The same things were measured in two ways. Each way mixes the same 11 hidden numbers, adds some noise and spreads widely along 7 directions of its own, which tell nothing about the thing.
Some things both ways: the first way, then the second way.
[  4  -7 -13  50 -12   1  15 -10  43  -1  -2  20  -5  -2   8 -10 -19  28
 -11  16   5   4  31 -11  25]
[  5  39   1   7  -8   9 -10   2  20  -2 -18   4 -14   3   6   2 -15 -16
  -1 -23  -1   1]

[ 26 -83  12   4 -31 -36  16  39 -19  10  51  -1 -51  -3 -20   6  -8  45
  32  25   9   3  32 -11  40]
[-22  16  -9   1   2  22 -16  12  21  -5 -35   8 -12  22  23   7   7 -29
  -9  -1 -36   8]

[  0 -51 -24 -10 -21 -24  -4  14 -41  22  29  -9 -41 -37  20  -4 -12  26
  19   4  13 -25   2  12  -7]
[ 14 -33   1 -25  -7  13  -8  18 -21  24 -33  -6   8  25   7   2  26  -1
  10  19 -16 -17]

[ 14 -46 -14  15  19 -24  12  -8  -1  19  20   2 -10 -12   5 -12   3  -4
  12 -14  16 -38  -1 -11  31]
[-25  18  13   3 -13 -12  15  -7  13 -16   0  -8  26  -3   4 -18  -5  -5
  13 -49  19  -3]

[ 19  17  -5 -24  16 -23  -6  36 -46  16  -2 -41 -22 -13  18 -43 -21   9
  -4 -34  19 -15   9   3 -72]
[  4  24 -31  17  -2  -8  36   4   1 -12 -17   7   1   4  14 -13  -6  -5
  -1   6   8 -23]

[ 13 -17   8   0   6 -15  18  30   0  -2  -4 -10   4   0  -5  -2  -8   8
  -1  -4  -1  21   2  -4   5]
[ 18   9  -6   3   2  -5   9  -3  -8 -10  -4 -11   5  -3 -10   4 -34   6
 -11  -7   5  41]

[ 48  14   7 -28   1   3 -14  17  11  -3   5 -26  -1  25 -14   6   8 -12
  -5   9 -22  -4   4  12 -15]
[ 13  21 -20  23  50  11  13  -9  33 -15 -24  11 -26  -9  -4 -10  -6 -24
  -1  22 -15 -28]

[ -7   2 -12  -2 -21  17  -6 -10   3 -13 -12  10  20   4 -13  19   8 -21
  -1  10  -3   1   2   1  13]
[ 43  -1  -9  27  22   1  11  -8   1 -10  -6  -6 -20 -33  -7  -7 -23  32
  -7  38  -9 -20]

[ 47   8   9 -29  12   0 -13  21  -2 -14  -2 -21  -9  -5 -36   1   6  -5
  14  29 -29 -13 -15  11 -37]
[-21  17  41   4  -1  -6 -41 -11  -2 -17 -32 -11 -22   0 -13   4   7  54
   3  -3 -44  28]

[ 27  -4  15  -2 -23   3 -11 -14  14  13  31 -21 -30 -25 -16 -19  16  -3
  16   3  11 -58   8 -15  11]
[  2  -5  32   8   6  22 -20  11  25   9  17  22 -19 -19  13 -13   7 -12
   1   8 -20 -32]

[ -2 -30 -10  10 -16 -12   2  -5 -14  11  18   4 -12  -3  15   1  15   4
   7  11   6 -10   1   6   3]
[ -8 -36  -5  -8  -2  -3  15   3 -17   3  -1   1   8  -7  -7  -6  47   0
  11  14   2 -41]

[-17  -6   1  -4  11  -6  -7   0 -10  -5 -15  -1   8  21 -30  10   7 -16
  -6  -5   9   2   2  -2   5]
[-51 -17  -2  -8 -37 -18  12 -14 -18 -28  15  -4   8 -12 -24  -1  26  22
 -16 -16   6   7]

[  1  26  16 -14  10   7 -16  -9  -7   6 -16  -7  20  10 -16  -2  10 -31
  -7   0  -6  -2 -10   4 -30]
[ 19  -8  -2  10   1 -12  10  -9  10 -17  13  19  -7 -22   0  27  -9   0
  -4  31 -24  17]

[ -2 -23 -12   4  13 -11   8 -19  12  14  24   0 -12   5  17   4   1   5
  -2 -12  11 -14   5  -4  31]
[ 26  -2 -11   0   5  -8  23 -17 -25  -5   4  -7  15  -9 -30  -3 -11  -9
   1  -5  26  20]

[ -4  40  -2 -12  10  11 -10 -12   7   8 -25 -13  16  -6  12  -9 -13 -15
 -13   5   0  -4  -7   8 -42]
[-12   5  -6   5  -8   3  -4  -8  14  -7 -13  13  13   3   6  -3  -3  -1
  -1  -2  -9  -3]

[ 21  -1  10 -12  -9  -9  15   6   0   0   3 -12  -1 -24   8   1  -4   1
  14   5  12  -6   6 -14 -17]
[ 17   1 -23  14  -4  17  13   3 -15  -4  -5 -13   9  -9  17 -11  -8  -1
 -10  -3   1   5]

[ 28  -1 -14 -10  -3   8  -3  -7   8 -15 -12 -14 -15 -17  -5  -1  23 -15
  22  19 -18 -27 -23  -4  -7]
[  3   8  16   7   8  11 -33   7  17   9  -9  16 -16   5  20   7 -27   7
 -29  29 -18   2]

[  4   2   3  12  43 -25  15  -1  19  14 -23 -19 -15   7  10 -29   8   4
   3 -31 -18  11 -33 -18  15]
[  9  10 -13  -1 -10  -4  11   6  -3   2 -10  -9  -3  -5  -2   2   4   3
   8 -20   4   5]

[ 13 -21  -3  17   8 -33  16  24  11  -3  -5  -4   2  11 -12   5  -1  13
  -7  -3  -4  15   7   5  11]
[ 20   7   3  -6   9  -6  13  -7  -9 -14 -25 -19 -10 -16 -12   3 -11   2
   9  -3   6  -9]

[  0   4  -7  14   2   3  -2  11  -3 -17 -22  16   7  15  -9   4   7   8
  -5   4 -20  38  -2   4  -9]
[ 23 -14  16 -20   7  18 -18  21 -27   9 -31 -21 -30  27  -9   1  32  20
  18  12 -29  -4]

[-21  -5 -18  -5 -17   2 -23   4 -31   5   9   8   5   7  -8   8  -8   3
 -14   0  16  -6  17  22 -13]
[ -3 -20  31 -32 -19  -7 -31  -6 -16   5   4   2   9  17 -28  28   2   7
  -4  -6  -8  53]

[-25 -19 -12   5  -4  -9  -1   1 -26  12   1   9  -5  -5   0 -11 -15   3
   2 -19  17  -2   9  -8  11]
[  3 -17 -13  -9 -20   1  15   6  -4   2  18   3   8  10   0   3  -2  -4
 -12   1  10  10]

[-40 -51 -10   8  -5   3  -4  10 -17  -9  28  15   0  32  -9  23  44  14
   4 -29   9  22 -16  -1  85]
[ 21   8  -3  15  20   2 -10  14   1  17 -11 -11   8  10   1   2  17 -10
   7 -11  16 -19]

[  4  17  29 -13  39  -6  16 -12  37  16 -26 -32  12  -9   0 -12  -1 -26
   0 -13  -2  -4 -34 -20   5]
[ 10  10 -14   9 -24  -8  22 -21 -14 -20   1  -7  25 -32 -15  -7 -33  18
  -1 -22   1  47]

[  2  -4 -23  21  10  -1  -9  24 -28  -3 -33 -13   0   4  20 -38  31 -17
 -13 -35 -10   4 -26   8 -28]
[-12  -7  18 -37 -23 -16  -8  39 -16  26   7   4   3  21  -2  26  16  -9
   2 -23   0  40]

[ 13  19  15   3  26  12   0  10  25   6 -15 -20  -6 -24  13 -24 -10  16
  -9 -11  -8   6 -17  -4 -22]
[ -5  -6   0   4 -10   5  -9  24   9  10  12   2   6  27   6  11  24 -12
  -4 -15  -4   9]

[-20  -4 -30  -5 -19   7 -22   8 -37  -5 -15   5  16  26 -11   5  -4 -27
 -21 -10  14  -1  23  17 -15]
[ 18  11 -17 -16 -13 -13  23  -7 -21  -8 -23   6 -10 -12 -24  12 -27   0
  -5  18  -6  30]

[-24  -4  -1 -19 -10  24 -19  -5  -4  -6   9  12  26   2 -24  32  -8 -11
 -12  -3  19  -4  13  11  25]
[ -1  -1  -3  19  16  -5 -12   1  32   0  -4   7  -8 -10  13  20   6   7
  -9  12 -19  -3]

[-25  -8  31 -11 -39   1  -7  43 -29   8  24  -1   8  -6 -42  -3 -41  20
 -12   2  24  27  40   5   5]
[ 21   1  -7   3 -17  15  15  -1   1  -3  -7   7   1  -7  -2 -17 -15  -6
   3   4 -13  -4]

Other things, the second way, with their names:
<727>: [ 11   9 -13   8   8   3   8  -3   8 -11   4  -5   4  -1  -2 -10 -12   0
  -1 -11  21 -10]
<503>: [-57 -15  -9   1 -17 -13   6 -15  11 -19  -5 -11   8  -3  -3  -8  46  28
   2 -26   5 -31]
<646>: [-32   9  14 -13  -8  13 -16  10  -1   7 -33   9  -7  19  13 -16  22   2
   9  -6 -30  -6]
<146>: [  4 -22  61 -33  13  30 -47  14 -22  29 -22 -11  -7   9  -9  -7  45 -18
  30 -19 -34   9]
<744>: [ 20  27 -21  14   4  15   8   2  10  -1 -29   4   1   0  20   1 -13 -29
   3  -5 -13   5]
<575>: [ 13 -26 -11 -24 -21   6   9   0 -12  12   5  -3   3  -9  17   3  11  11
   8  -3   6  -5]
<419>: [-39 -38   6 -10  -1  -1  -7   8   1  -2  23  -4   6   5  -6  -2  54  13
   2 -14  -4 -11]
<363>: [ 19  21 -36  14   3  15  11   4  27  -7 -21  11   7  11  43   5  -9 -28
   9   1   0 -26]
<469>: [ 10   5  -1   3   1   0  -8  -7  10  -1   2  16   9  26   8  11 -25 -15
 -20  19  11   7]
<629>: [ 25   9  35  24  20 -14 -13  -4  -8  -6  -8  -2   3   6 -23 -11  -7  25
   4  19   6 -22]
<850>: [ -7   2  13 -10  -4  -1   5  10 -20  14 -17  -2   7  16 -11 -22  24   7
  20 -16  -4  -3]
<465>: [  4  -5  15 -11  17 -26   1   2  -2   6   6   4  -2   9 -19   9 -12  18
  -9  15  13  12]
<180>: [-30 -39  -9  -2   4  20   4 -23   4 -25  19  12  21  13 -14 -40  -3  -1
 -26  23  14 -36]
<383>: [ 12  13   5 -14  13  11 -13  14   6   9 -34  -1  -7   9   0   1 -10  -8
  12  -9 -24  23]
<80>: [ 29  11 -15  10   9   0  19 -23   1 -14 -13  -5  12  -9 -23  -5 -27  -8
   6  -5   9  13]
<496>: [-12  11  20 -23  -4   8 -16   5  -4  12 -33  -4   3  17   1 -14  16   2
  25 -31 -12   6]
<374>: [ 16  20  25  14  30  -4   1  10  39  -2  -9  12 -15  -1  24   2  -5 -15
  18   2 -18 -19]
<717>: [ 17  -2 -34   2   4   7  22  18 -17  21   0  -2   5   0  -8 -11  10 -16
  -3  -8  12   5]
<393>: [ 29  17  24  17  16   3   2  -1  17  -9   6  -7  -8 -10  -6 -16 -23 -11
   6 -14  13 -20]
<315>: [  5  -2 -12   8  -5  -2 -28 -13  15  -2   2  16 -12  -1 -12  39   7  10
 -18  20  -6  11]
<140>: [ 16   6  16  -5   6   0  -6  15  -5   4 -15   7 -14  17  -5  -2  -1  20
  10  14 -26  18]
<598>: [-15   9 -17   4  -7   6  21   1  -3  -8 -11   2   3  12  16 -18   2 -10
  -7  -4   2 -11]
<602>: [-14 -46  -4 -10   5  -7  23  -2   3 -13  16   8   5 -22   8   2  21   2
   0  25 -13 -19]
<75>: [  1  -1  38   8   6  29 -29  -6 -11   1   0 -12  23  10   8 -25  10 -10
   9 -31 -13  19]
<318>: [  8  -5 -18  -3  -1  12 -13   2  10  16  -6   8   3   9   9   1  -6   7
 -11  10   5  -8]
<589>: [ 15  -4  -1  -4  18  15  -2   2  -9   4  -9   3  -3  13  -1 -11 -10  -9
  -7  16  -2   5]
<377>: [ -8 -22 -19   8  20 -10  -7  -9  17   9  -5  22   4 -10  10  25  26  -6
 -11  36  -1 -33]
<527>: [-20  30  12   9  15 -19  -4  -5  12  -2 -49  14 -13   1   2  -2   4   9
   3  19 -16 -29]
<382>: [ 16  -7 -17   4   3   4  11  -1   7  -3   0  14   7  15   1  -3 -14  -9
 -12  27  12 -19]
<621>: [  8 -16  16 -31 -12 -18   3  21  -9  20  25   3  -4  11 -15  23  18   5
  11 -17   6  39]
<428>: [ -9   1 -14  10  -8   9  -1 -13   8 -10  -6   3   5 -10  12 -13  -9   6
 -15   5  11 -27]
<690>: [-38   9  -3 -26 -26  -2   4  18  20  18 -16  11 -23  14  18  -6  14  19
   2 -19 -15  -2]
<406>: [-13 -15  20  -6  -3   3  -7  -5 -26  -2  13 -11   8   1 -23 -16  17   9
  -7 -14   5  17]
<39>: [  5  -2  13  12   0  15 -10   3   4   7  14   7  -6  -7  12 -13  -7  -6
 -19  10   2 -18]
<798>: [ -4  27  11   2  -5  -1  -9   3  22   9   2  25  18  19  23   1 -41 -33
 -21  -8   8  26]
<97>: [-11  10  21   3  16 -14   0  -9  14 -12  -5  -5  -3 -12  -1 -12   5  23
  16 -16   4 -16]
<100>: [ 30  -2  15  -3   6  14   3 -11   5   4   2   9  15  24  10 -15 -33 -30
  -5  11  17 -11]
<211>: [ -5  13  17   6 -23   5 -20  16   0  17 -30  -4   0   5  35   5  26   9
  13 -15 -25 -15]
<418>: [ 10  20 -26  10   6  10  11 -15  15 -16 -28  16 -10 -12   4   0  -2 -21
   6  13 -14 -19]
<839>: [-20 -30  -8  -1  -3   0  18  -9  14 -24  27  16   0  -7  -5  -1  12 -13
 -13  18  -4 -18]
<566>: [-17 -16   7   6  19  -2  -6  -2  16   3  -5  13  -7  -6   5  -3  19   4
  -8  26 -14 -27]
<747>: [  1 -29   0 -17 -16  32  13   2   8  10   5  -2  20  15   9 -47   5  -7
  15 -21   4 -27]
<248>: [  6  12  -2  16  26  -5   0   4  22   7 -31  14  -7   0  25  11   0 -12
  -2  28 -20 -21]
<391>: [ 18   6  -2   0   2  -1   5   1  -1  -3 -20  11   1  19  -3  14   9 -17
  12  13 -23  14]
<21>: [  4 -15  20 -23  12   9 -12  16  -4  -4 -34 -16 -30  -7   0  -1  18  35
  23   7 -45  -1]
<41>: [ -5  22   7  10 -15  -2  -4  -7   5  -5   1   7  12  -3  10  -4 -21  -5
 -10 -17   7  13]
<780>: [ 24  21  -9  19  -8   8  21 -10 -32 -28 -23 -23  13  -7  -7 -29 -35  23
  -2  -7  -6  26]
<115>: [-10   1 -16   7 -22 -29  36 -13 -26 -17 -13  -4   0 -19 -17  21  27   6
   0   5  -9  14]
<669>: [ 15 -14   4 -12  17  -8  -3 -17  -9  10 -14   5  14  -2   0   3   8  11
  17  14   7  -9]
<436>: [  7  -3   1  -7  -2   7  -5  14  -5  11   4   3  12  13   6   2  -2 -20
  -3 -12   5  16]
<767>: [ 19  18  24   6  12  -8 -14 -11 -19  11 -19  -6   3 -18 -13  -4  -3  13
   9  -7   2  10]
<552>: [ 10 -20 -18 -15  10  14 -13   7  10  15  -8   3 -14   7  -4   0 -15  16
 -18  27   1 -10]
<330>: [ 16  21  20  -1  21  -2  -7  -5   8  10 -29   0  -7   6  10  -4   6  -8
  20  -4   2 -24]
<255>: [-24  31   1  13  -2  -1 -15 -15   7 -13 -43  -8  -6   8 -19 -27  15  34
  13 -19   4 -37]
<662>: [-22 -28  10  -4 -16  -2  -9 -14  -7  -3  42  -4  15   1 -14 -14  -1  28
 -25 -12  30   8]
<782>: [-28 -20   2 -16 -31  10  -7   2 -18   7  14  -4  15  15   5  -2  33  -5
  -9 -24   9   6]
<49>: [  3 -21 -14  -6  -6   7  15  11 -20  11  -2  -8 -13 -18  10  -8  41   9
   7   8  -1 -37]
<632>: [  4  -4   7  -4   7  -3  16 -12 -11  -2   0   3   1  -6  -6 -14  22   4
  21  -3  -2  -9]
<183>: [ 29 -18  17  -4   9  29 -19   3   7   6   8  11  10  32   2   2 -10 -38
  -7  12  -8  12]
<685>: [ -3  -7   9   2  -8   7 -22  -7 -14   6   2  -2  -3  -8 -16  -2  15  22
  -4  -4  -6   9]
<729>: [-47 -19  28 -15 -15   5  -3 -16 -11 -24  22   1  18  11 -34 -34  22   1
   3 -32   5   7]
<204>: [-14  10   4  12  12  -1 -14  -6  11   6 -19   7  13  -1   8  -5   5   7
   2  -5  -7  -2]
<33>: [ -2  -3  -9  -9  -3 -11  13   9   3  10   0   0 -12 -14  -6  10  15   9
   4  -7   0   1]
<534>: [  2 -11  29  -8   5   3 -19   4  -5  -3 -10  -2 -39  -9 -14  17  24  10
  -3  20 -31  -3]
<514>: [ 16  -6   2 -13 -11  11  -8  17 -29  17 -26 -21  19  33 -12  -3  40  -8
  30 -31  -1   5]
<573>: [-19 -26 -14 -25 -23  20   0  -6 -13 -12  -1 -11  17  32  -6 -13   6   2
  -3 -16   2  20]
<831>: [-11  16 -14   4   1  -4   2   4   6  13 -13  10  -6 -13  18   1  -3   4
 -10   2  -1  -2]
<451>: [-12  33  33  24  -3   3 -24 -22  23 -16 -29  -1  10 -16   8 -12 -13   0
   8 -27 -17  -6]
<423>: [ 42  15 -32  20   1  30  24   8   9  -6  -6 -10  -1  -3  20 -19 -31 -19
  -2  -8   0  -2]
<262>: [  9  -7  17   3 -16 -12  21 -11 -22 -15   4 -12  41  -1  -2 -27  -5  10
  20 -20  28 -19]
<4>: [ 18 -11  31 -16  11  13 -10  -1 -13  10   4   0  -2  16 -19 -20   4  -1
  10  -4   1   5]
<723>: [ -2 -32 -10  12  16 -12  13  -3  -5   7  28   2  22  -1   1  -5  27   9
  -3  12  24 -22]
<195>: [-34  -1   3  45  41 -10   3 -24  54 -35  37  14   2 -23  -3 -29 -20  20
 -31  12  18 -41]
<832>: [-16   4   0  18   3  13 -15 -26  14 -26  -9 -13  15 -25  -9 -21   2  18
  11 -32  -1  -9]
<706>: [  7 -25   4   1  22 -13  18 -14 -10  -8  19   1  29   5 -23 -17   3   5
   6   3  17   5]
<794>: [-46 -29  12 -35 -43  10 -13  31   1  25  22  -5 -10  -4  15  18  53  -9
  -6 -44 -14  15]

Some of these things the first way, each followed by its name:
[ -4  -3 -17   4 -11 -13 -16 -26 -22  21 -13   3  -6  13   9  -7  11 -26
   4  -3  12 -27   8  -4 -19] | <839>
[-29  10   5 -18  -6  18 -11  14 -13  -8   3  -2  24   3 -23  15 -19   0
 -16  -1  28   6  17   9  -4] | <382>
[ -2   1  -1  11 -12  20   3  -1   6 -11  -4  10  24   0   6   6  12  -9
  -8   5   8   7   4   1   0] | <436>
[ 15 -38  19 -20   8  26  -7  10  16 -12  43   1   4 -14 -26  33  18  11
  11  22  -2 -13 -15  11  45] | <514>
[-21 -30   5   1 -12 -14   6  -8 -21  13   7  12  21   2  -7  16  -1 -24
  -2  -4  33  -5  18  -4  12] | <602>
[ 23  -8 -11  -5  -2  11 -16 -34  20  -4   8  10   5   0 -20  23  26 -27
  11  29 -14 -39 -10   7  17] | <451>
[-18  12 -25  22   8  -1  11 -39   7   5  -8  33  17   0  17   1 -19  -3
  -9   3  -1   9  13  -2  -4] | <100>
[-14 -21  -8  -6  -9  -1   2  11 -38 -11   6  18  16  19 -18  10  -1 -13
   6  -5  12  19  18  -5   5] | <598>
[ -7  13 -10  14  11   1   4   2  -6 -11 -15  19  43  30 -13   1   9 -23
 -15  -8  -7  23  -2   4   1] | <97>
[-11 -17 -19 -15  14  20  -9  10 -13 -16  13   0  17  -1 -16  14  -6 -12
 -16 -15  20 -17   8  16  14] | <465>
[-15   8   5   7  -9   6   9  -2  -1 -14   0  23  23   5 -17  14  -8   4
  -2  17   0  29  13  -1  -1] | <782>
[-13   2 -19   9  12   5  -4 -35   3   9  10  16  -4   7   8  -5  -1  -6
  -5 -20   4 -13   7  -8  18] | <4>
[  9   8 -12  14  -1  39  -4 -11   7 -14 -18  19  22  -5   8  -7   0 -22
  -8  16  -6   0   4   1 -21] | <140>
[ 19  -4   0 -13   8  14 -11  20 -19   1  22  -7   8 -15 -17 -17  -7  -9
  -5 -15   1 -22   2  10 -11] | <621>
[ -4   8  16 -15 -28  -4   5  17  -3  -4  -3  -6  17  11 -16  17 -16   1
   0  37  13  19  21   3 -20] | <180>
[-16  -3   0   1  -8  -3 -10   3   6  -1   5  -1 -14  24 -20   8  14  22
   7  19 -19  17 -15   5  27] | <315>
[-18   3   7  17  -4   3  19 -14  16 -12  -3  16  19   5  -7   8   9  -5
  -2   2   5  22   4 -15  22] | <49>
[-13  16  -2  -6 -15  11  -7  27 -11   0  10  -3  21 -12  -9  -5 -45  12
 -32 -14  28   6  40  17 -19] | <33>
[-27 -26 -52  33  13   4   7 -30 -13   5 -22  36  -1   2   7 -24 -27 -17
   3 -18  -9   1   4 -18  35] | <690>
[ -9  22  19 -23  18  44   4 -17  44 -17  11  -1  41 -15 -14  34 -16 -11
 -19  17  19  -5   3   6  13] | <204>
[ -2  -3 -16 -11  -6  24  -8 -14 -16   3  14  16  34   1  19  16   0 -30
 -11   8  15 -11  10  17 -15] | <706>
[ 15  20  -6  27  16 -27  24 -18   2  25  -1   6 -12   1  41 -41 -17  11
  -2  -5 -16  18   6  -9 -38] | <632>
[-15  33   2  -6  19  -8   3  15  -9   0 -17 -11   6   7   1 -14 -19  16
 -15 -10  -1  30   0   5 -36] | <469>
[ -4 -29   3 -17  -1 -24  -7  21 -22  18  19 -10  -8  24 -16   6   1   4
   4 -13  -3  10  -3   7  30] | <80>
[ 22   1  -7   3   4 -18   2 -26  23  22   7 -16 -29   4  20 -12   0   6
  10  12   0 -31   4 -11  -3] | <418>
[ -3   2   8   2  -3   6   4  11   7  -5 -16   6  32 -10 -20  14 -22 -11
 -18   3  21   5  25   3  -6] | <21>
[-15   2  -7  24  -4   4  31  -5  24  -4  -4   7   9 -12  22  -9 -26  14
 -13   1  14  20  21 -13   9] | <831>
[ 13 -28   9 -25  -1 -18   5  18 -14   9  15  -6  -3  -9 -24  12 -22   7
  23  24   7  -7   5  -5   5] | <573>
[ 28   1 -12 -32 -33  -3 -32  -7 -23   5   3 -11  15  20 -15  21  46 -42
  25  25  -7 -42 -20  11  -4] | <832>
[ -1  -7  17  13   8 -13  24  14  19  -4  26  -5  -7   4  -3  -4   2  31
  -7  -3  -8  30   1  -2  24] | <767>
[ 12 -30  -4  38  -9 -36  32   6   5  19  13   0 -41  -9  38 -29 -12  43
   6  -3  -4  21  16 -14   1] | <406>
[ 12  40  15 -16  15   1   6 -12  19  23 -18 -13  14 -37   4 -24 -48 -13
  -1   3 -14  -2  -9  -6 -32] | <747>
[ 33  16  -8   0  -3  28  -4 -17  16 -18  -6  14  12 -37  -3   5   4 -14
  10  41 -25 -16 -12  10 -37] | <211>
[ 33  21 -22   2  -3  -3 -24 -12  -2  -8 -25  -1 -13  15 -11  -4  25 -17
  -2   8 -40  -8  -7  13 -37] | <534>
[ 30   1  28 -30   8   2 -12  35 -16   4  23 -19  -6   1 -24  -5  -9   9
   2  18 -20  11  -3  17 -31] | <391>
[  3 -17 -34   4 -21  16 -19  -7 -16   1 -13   9  12  14  15   7  18 -29
  -6  -4   3 -15   1  10   4] | <383>
[-37  25  -7 -14 -12  14 -15   0 -24  -3  -4   6  26  12  -7  13 -19  -8
 -29 -15  22  19  27  16 -21] | <566>
[-12  36   2   0  31   3  -2  13  28  -9 -27 -17   8  24 -13  -5 -10  18
 -20  -3 -15  28 -14   7  -4] | <255>
